The first 4 rows are patterns. Each new row is the sum of 2 different patterns, raised or lowered, with some noise. Before adding, each is slid sideways (what falls off one end comes back at the other) and multiplied by a number that may be negative. Names go in the order of the patterns.
Some rows, each with the names of its patterns after it:
[-37  17  -3  15  32  -5 -19 -15  20   4  23 -16 -18  26  39  32  -1   5
 -44 -20 -20 -28   1  14 -35  15   3  17 -23]	Kedi
[ 31  10  26  19  -9 -11 -16 -27  15   5  21 -20  -1   0  23 -11 -10 -22
 -15   6 -12 -17  11   5  -9 -35 -26 -12   7]	lofot
[ 17  23   9  13 -24 -25  10  14  20  20   9  12 -28   1   0 -13 -15  -9
 -20  50  27   2   1   9 -10 -24 -44 -24  19]	puzu
[-32   7  -7  -9   6  10  -1 -44  34 -17   6  21  23  37  -2 -47 -26 -16
  25 -19  29  10 -18 -13  14  -8 -19   6 -23]	zutep

New rows, each followed by the names of its patterns:
[ 29 -14 -18 -63 -52 -26  -4   8  13 -56  17 -25  -1 -18 -35  -4  -7  15
  16   1  -6 -28  14   0   7 -29 -25  43   4]	Kedi zutep
[  6 -21   0  -1  40  23  -6 -15 -17  -5  -6 -10  38  11   4   0   7   9
  29 -15  -8  21  18  -4  11  19  31  35  -3]	lofot puzu
[-26  -9 -12 -26 -28 -34 -38 -24 -24 -11 -30 -12 -36 -29 -24 -17 -12 -10
 -44 -35 -23  -4 -26  -1 -41 -43 -30 -17 -30]	puzu zutep
[  9  31   3 -34  -2  13  14  12  39  34 -11 -14  36   8  12  40  -3 -18
  13  23  13  35  15   6   0  64  23  20  34]	Kedi zutep
[  9  73  59  28  31   5  -3  40   3  44  11  39  59  25  33  30 -41   3
  35  33   2  29  27  72  55 -10 -17 -17  17]	Kedi puzu
[  7  32  35  66  36  24  35  24  37   4  12   7  22  26  29  14  29 -12
  49  27  36  -6  12  43  40  47  40  31  27]	Kedi lofot
[-12   3  39 -24 -10  -9  18  25 -13 -10 -31 -27   0  12  18 -14  -4 -45
  32   8 -22 -27 -19  20  -6  17   6  11  39]	Kedi zutep
[  4  22  58  -7  44  -6 -20 -15   7   4   2  -5  -1 -18  31 -10 -21  30
  20  22 -11  44 -17   9  47  38  65   0 -46]	Kedi zutep
[ -8 -23  10  12  11 -31  23  -9  13   9  14  34  18 -26 -17 -20   0 -25
   7  -5 -13  -8  20   7 -27  -1 -35 -18   4]	lofot zutep
[28 52 36 12 24  5 -6 41 28 37 19 32 27 21 38 14 17 28 43 39 17 12 18 15
 18  1 34 38 39]	lofot zutep
[-21  -7  29  41   6  52  40  13  25  -3  -3   5  26  -3   4  45  47  30
  13  17   6 -19  39  24  44  31  30  37   5]	puzu zutep
[ 19  28  57  89   9  39  -1   4 -12 -19  38  79  65  65  -5  42 -12  36
  47  41  -1  45  54  42  62  54  33  49  29]	lofot zutep
[  3 -44 -50 -12 -30 -29  -7 -27 -59 -27   3 -37   9  -4 -19 -17 -27   5
 -36 -21 -35 -59 -33 -37 -37  20 -13 -34 -47]	Kedi zutep
[-10  -2  -8 -12  12  17  -1 -14 -22  -7   0  -9   8 -10  -1  20  35  18
  36 -27 -23  -3  -6 -17  22  28  54  14 -11]	lofot puzu
[  6  39   6  -9  33  30  24  15  27  -7  26  52   0   9  35  16   0 -12
  37 -26  39  38   5  17  -3  10  52  29   9]	lofot zutep
[ 29  21  40  20   4  -1  30  21 -16 -17  19 -12  20  40  12  10   5  11
  35  56  12 -10  12   8  32  12  23  -9  -6]	Kedi zutep
[14 22 21 23 20 35 29 42 26 16 18 46 30 49 39 34 42 39 11 28 17 36 34 62
 50 23 28 19 19]	Kedi zutep
[-40 -44  13 -52 -19 -50 -36 -38 -39 -18  -2  -5  -8 -54 -22 -42 -12   0
 -13 -44 -47 -24 -52 -28  -2 -28 -15  -5 -45]	lofot zutep
[-24   6 -28   5  56  25  19   9  41  -4   9   9  12  52  62  47  23  -8
 -20  -2 -14 -23   7   7  30  50  18  28   2]	Kedi puzu
[-35  -5  18  43 -39  -5 -18 -10 -13  -2 -15 -38  -4 -36 -10  19 -22 -47
 -66 -31 -22  35  39  19  40  10 -27  11 -34]	Kedi lofot
[ -8 -11   3  32  14  12  13  22  20  16 -33  -9  19  17   5  11  11  35
  13 -15  -2  -7   6   8  18  22 -10   4  -8]	lofot puzu
[ -9  15  16  22 -26 -61 -36 -18  29 -20  30  11 -29 -24  -3 -27 -19   0
 -19 -45  -2 -14  -6  -7  -3 -17 -54  25 -28]	lofot zutep
[-48 -46   2   4  25  -5  16 -24 -36  -2  11  10   6   5  -3 -45  -3  -8
 -21 -18 -11 -24  23  32 -10  -3   9  -6 -15]	puzu zutep
[ 43  13   8  28  10  11   6  41 -10  28  13   8  -7 -25  11  64  39  37
 -14  25  -1  19  43  26   3   7  24   2  25]	Kedi zutep
[-12  -3   4   8 -10 -10 -33 -62 -48 -37 -19 -16 -34   6  11   6 -45 -50
 -23 -28 -17  16  -6 -37 -37 -20 -30 -12 -37]	Kedi puzu
[14 -3 45 59 40  8 19  2 41 42 20 -4  3 37 34 73 57 28 44 30 19 58 22 38
 36 62 55  9 24]	Kedi puzu
[-36 -28   2  13 -13  -2 -39 -16 -39 -23 -11   4   6   0 -23 -17 -28  -9
  -5 -10 -43 -19   2  10  14  -7  -9 -71  -4]	Kedi zutep
[ 10   5  -7  24  39  21  -5   3   3  26  28 -16 -13  -7  23  16  46  34
  37  32  11   7  54  11  15  -2  21  39 -10]	Kedi lofot
[ 47  14 -24 -32 -10  -1 -19  30  20   9  20   2  -2 -21  25  -5 -11  -7
  11   9  26  24   2  -7  38 -11   6  25  46]	lofot zutep
[ 25  21 -19  -1 -39  11  13 -35 -49 -38 -12  17  52  17  16  28  -9 -28
   8 -29   3 -12  30  36 -14 -12 -30 -29   8]	Kedi puzu
[ -3 -33 -26   6  28  -8  17  21  -1   9  26  -2   0  21 -18 -22  18  22
  15  19  11 -11 -34  20 -17  18  30  36  52]	lofot zutep
[-22 -41 -41 -53 -35 -36 -33 -39  -7 -20   6 -27 -50 -42  15 -16  22   1
 -10   7   2 -56 -18 -44  -7  -8  48  25 -33]	Kedi zutep
[28 -3 -8 -6  9 13 48 20 23 35 26 13 41 -3 -5 -6 16 29  3 18  7 -1  8 22
 13  6  8 -5 12]	Kedi lofot
